The rows of a group lie close to one hidden flat surface of 11 dimensions, which may be shifted away from zero. Surfaces can cross.
In the rows, 128 means zero.
Some rows, each with its group after it:
[122 154  64 113 129 147 109 111 108 103 145 172 178 156 117  82 129 179
 130 167] => K259
[196  89 128  99 112  94 122 200 126  98 148 111  94 144 133 135 170 134
 174 152] => K379
[180  38 141 133 103 146 101 160 147 161 150 144 122 103 154 159 157  75
 159 111] => K146
[150 119 252 122 134 121 127 133 152  99 128 130  56 162 102 102 148 117
 107 146] => K146
[116 117 178  99 130 168 156  81 119 167 152 166 147 154 108 106 146  91
  73 143] => K146
[150  96  76 118 167 152 143 132 115 137 106 165  71 158 139 171 119 108
 130  93] => K146
[144 120  80 143 166 142 100  90 154 136 124 141 144  52 100 117 141 105
 172 109] => K379
[181 126 136  88 160 164 152 148 105  89 164 147  98 224 177 141 115 142
 101 125] => K146
[144  90 150 150 115 172 149  99 129 113 126 136 152  97 121 194  93  66
 108  82] => K648
[101 139 199 119  98 148 147 107 120 143 111 117  88 164 114 116 109 120
 112 153] => K146
[135 120 167  93 163 162 121 120  82 175  86 123 103 126 127 129 152 134
 132 132] => K379
[196  94 153 127 114 126 150 185 119 135 174 139 187 159 193 117 126 130
 188 149] => K648
[161 136 112  56 124 130 116 129  72  84 138 120 150 156 132 121 163 142
 144 171] => K379
[ 79 171 110 158 136 127 111 109 132 112 134 157 125 102 118 100  99 175
  94 118] => K648
[ 76 169  92 148 129 105 157 149 124 182 160 114 150 149 152 101 126 183
 111 141] => K379
[114 114  49  95 100 148 130 140  92 210  89 141 136 134 131 114 127 144
 181 151] => K259
[125 130 123 106  93 123 131 147  82  88 179 136 116 142 129 136 143 160
 117 163] => K146
[139  91 146 142 122 112  94 138 184 147 195 145 161  97 170 120 157  85
  93 106] => K379
[147 114 208  94  91 133 133 146 129 156 127  93 119 172 153 112 138 112
 130 155] => K259
[145 109 105 128 122 153 156 151  80 138 137 134 109 130 158 171 107 136
 170 122] => K379
[198 122 108 132 170 148 106 147 138  92 170 122 163 140 167 123 144 143
 160 130] => K379
[134 138 123 165 182 116 124 155 134 114 117 148  73 145 112 111 142 171
 160 131] => K259
[129  81 126 132 147 164  82 159 113 147 106 182 111 187 155 130 148 156
  89 124] => K259
[102 132 118 136 137 173 150 104  88 173 151 147 157 124 176 150  96 128
 117 110] => K379
[115 153  88  87 141 123 141 149  78 103 169 143 136 182 154 138 145 181
  51 135] => K259
[156  99  81 113  98 137 139 138 126 139 177 146 172 141 174 139 123 103
 161 138] => K379
[121  95 128 111  87 158 149 120 125 166 182 160 163 158 133 125 140 101
  86 143] => K146
[162 100  68 150 113 125 130 159 160 119 156 119 125 135 169 158 106 112
 164 106] => K146
[164  99 171 119 182 141 148 118 141 128 139 172  71 116 116 134 146  91
 105  94] => K146
[162 122  87 163 159 146  86 127 145  93 149 135 167  88 163 138 111 136
 148  98] => K259
[ 95 142  79 155 118 135  74 142 158 152  83 118 181 212 145  85 126 175
 127 163] => K259
[113 129 111 159  89 129 108  85 136  45 119 134 137 101  96 156  93  96
 156 132] => K648
[ 99 160 106 164 152 137 112  87 167 124  92 123 155 145 106 103 105 132
 124 122] => K259
[134 137 112 155 107 113 130 150 119  95 134 130  88 108 111 115 119 160
 219 164] => K259
[141 142 119 116 110 119  95 113 144 134 111  92 184 134 110  76 157 126
 189 186] => K146
[105 150  58  92 123 119 139 111 104 163 118 109 152 106  96 118 152 134
 138 149] => K648
[108 136 122 155 154 124 148 100 174 135 208 182 155 123 131  96 135 113
  71 112] => K379
[129 120  71 123  93 145 168 102 110 112 114 114 199 157 106 168 107  87
 154 140] => K648
[125 123 128  87 140 158 116 132  66 188 118 120 149 118 167 136 147 146
 126 129] => K648
[106 145  92 137 116 101 180 145 120 146 181 104 170  95 128 151 129 142
  95 113] => K648
[125 119 221 145  94 145 171 122 129 179 144 106 126 112 162 137  91  93
 145 120] => K379
[134 119 120 125 133 139  87 131  89 110 140 158 100  57 155 136 121 148
 154 114] => K648
[ 94 159 128 147 134 153 152  73 126 172 161 131 173  70 144 115  94 113
 128 115] => K379
[ 77 171 150 157 108 116 142 122 112 170  91  94  95 110 112 105 106 158
 187 153] => K259
[182 124 178 101 138 147 124 132 109 118 122  80 121 138 171 149 123 110
 172 132] => K259
[156  91  60 123 129 138 173 134 158 130 123 157 163 190  82 141 138  93
 114 122] => K648
[142 113 124 158 142 127  76 112 174 104 108 108 163 142 129 127 141  97
 147 127] => K146
[137 176  90  76 187 130 175  99  99 149 116  84 142 134 141 143 127 120
 116 103] => K259
[124 148 104  71 126 115 119 105  83  90 157  84 148 112 101 151 181 124
  94 154] => K648
[158 111 136 102 112 137 186 100 134 170 131 139 157  78  89 107 129  70
 193 139] => K648
[106 128 116 141 137 123  91 133 125 159 130 107 171 125 158 129 153 142
 114 127] => K146
[103 108  57 140 108  90 144 169 138 155 137 128 120 131 115 153 152 138
 111 120] => K648

New rows, each followed by its group:
[159 155 129 107 137 138 173 109 119 109 166 129 154 126 113  96 120 127
 171 153] => K379
[100  96 167 161 109  85 106 181 155 147 194 133 124 128 142 124 186 146
  64 133] => K146
[121 186  60 122 154 101 159 108 146 132 132  67 165 116 138 135 106 123
 133 106] => K259
[154  77 153 106 115 147 108 159 107 150 114 135  85 153 145 145 153 120
 144 138] => K146
[ 97 134 133 162  59 101 125 151 140 125 186 123 132  69 144 123 103 152
 129 133] => K259
[169 112 169 108  95 122 142 168 142 142 146 112  89 158 134 100 137 133
 172 166] => K146
[134 167  79 132 186 137 135 119  76  71 118 143  95 141 116 138 126 176
 169 138] => K259
[126 127 132 138 110 122 102 138 155  96  91 103 124 228 125 126 124 128
 135 160] => K259
[136 139 182  99 165 134  91 126  86  94 126 114 103 114 124 134 168 151
  91 132] => K379
[159 140 133 131 155 130 146 108 198 146 177 107 173  73 101  95 136 112
  95  98] => K648
[122 145 181 107 172 163 131 113  91 192 108 127 123 118 150 106 133 148
 118 123] => K259
[153 111 183 106 135 120  86 153 122 129 140 121 124 149 159 103 172 139
 124 151] => K648
[152 104 111 105  74 123 147 169 126 132 209 135 146 156 142 111 152 139
 134 170] => K146
[ 96  98 101 147  73 147 104 158  85 147 141 175 109  88 144 143 113 165
 143 138] => K259
[146  92 142 122  87 123 137 130 175 129 140 145 118 136 106 123 124  81
 123 129] => K259
[ 86 144 102 125 139 163 134 102 118 170 101 145 170 235 143 107 124 140
  95 154] => K379
[ 96 124 193 128  91 119 121 134 118 121 112 121  80 155  96 117 144 137
 113 164] => K146
[141 122 143 175 124 141 146 139 162 106 183 131 155 172 169 137  97 125
 122 122] => K379
[198 125 138  99 129 145 152 131 154 127 195 125 163 147 155  96 126 109
 156 145] => K146
[ 75 151 110  99  45  85 131 128  62 104 138  94 124  72 125 166 123 135
 132 151] => K379
[111 131  93 129  97  89 142 163 125 164 128 123 152 159 134 102 145 152
 168 168] => K648
[163 145 172  79 151 102 129 122 136 119 130 112 112 100  75  73 182 130
 151 164] => K379
[127  80  82 151  84 128 142 140 166 159 125 141 105 130 118 152 110  80
 163 119] => K146
[113 152 162 151 113 166 121  95  91 106 147  95 172 123 184 165  82 127
 124 121] => K379
[143 108 205 116 111  82 160 148 148 141 178 130  72  51 100 114 161 101
 125 124] => K379
[ 75 158 106 112 107 117 158 118 112 164 138 131 135 126 120 115 117 147
  87 134] => K259
[ 90 122 168 120  92 135  94 106 118 192 118  96 165  90 172 133 130  98
 110 125] => K379
[141 145  97 147 171 124 168  98 178 112 156 169 121 118  61  81 135 120
 146 131] => K379
[ 90 145 144 167  83  86  81 128 183  99 136  81 168 155 142 117 130 125
 101 144] => K379
[140  95  50 101 154 135 140 150 135 176 120 159 114 133 100 129 167 132
 102 112] => K648
[148 112  73 116 141 147 130 121 107  83 123 175 108 142 106 140 127 130
 148 133] => K259
[178  73 188  95  98 190 112 123 105 125 170 136 154 160 177 154 130  90
 115 138] => K146
[144 110 134 127  85 126 200 120 174 134 199 163 104 129  96 110 105  84
 128 134] => K146
[156  81  90 121 111 151  83 151 139 107  96 155 135 220 133 128 136 127
 140 150] => K259
[124 169 160 163 148 142 129 133 112 103 136  81 142 147 160 138 104 175
 135 131] => K379
[149 159 114 117 194 140 134 111 144 127 104 120 122 175 144 109 119 133
 135 117] => K146
[127 132  91 116 105 131 152 155  95 187 137 104 152 128 170 130 117 147
 180 141] => K379
[167 106 109 178 124 118 146 150 218  74 167 137 185 185 115 133 117 108
  90 111] => K648
[103  98 148 142  82 111  83 176  94 102 116 117  75 151 135 163 153 157
 123 153] => K146
[ 88 171 107 103 104 107 141 110 101 140  83  93 131 136  80 102 136 148
 157 174] => K379
[145 141 144 104 128 132 142 137  89  81 179 156 112 131 131 119 136 160
 112 148] => K259
[122  85 158 149 115 133  93 167 121 160  99 147 113 158 172 142 129 131
 131 126] => K648
[112 108 142 143 118 119 122 135 124 101 162 153 107 134 115 145 153 123
  81 131] => K146
[157  87 173 135 171 150 104 148 157 116 115 143  90 219 162 149 144 111
  72 105] => K146
[137 146  60 112 152 133 157  89 133 126  92 113 127 121 100 144 106  94
 168 111] => K259
[102 131 148 147 127 122 111  78 148  51 115 152 120 149  58 124 146  99
  98 149] => K146
[ 96 158 151 132 150 120 113  75 145 110 131 133 170 136  81  88 159 119
  91 154] => K146
[137 179 176 118 132 160 149  76 124  83 134  99 126 145 140 127  75 117
 139 134] => K146
[114 125  24  77  88 154 129 133  50 136 114 154 141 147 133 150 118 152
 154 159] => K259
[132 131 105 129 142 157 120  87 160 120 132 130 196 198 139 116 121 100
 101 136] => K146
[ 71 163 133 162 152 128 156 105 144 184 110 108 103 125 152 142  86 127
  93  86] => K146
[129 133 168 162 145 159  97 110 105 109 132  97 128  66 162 172 106 132
 136  96] => K379
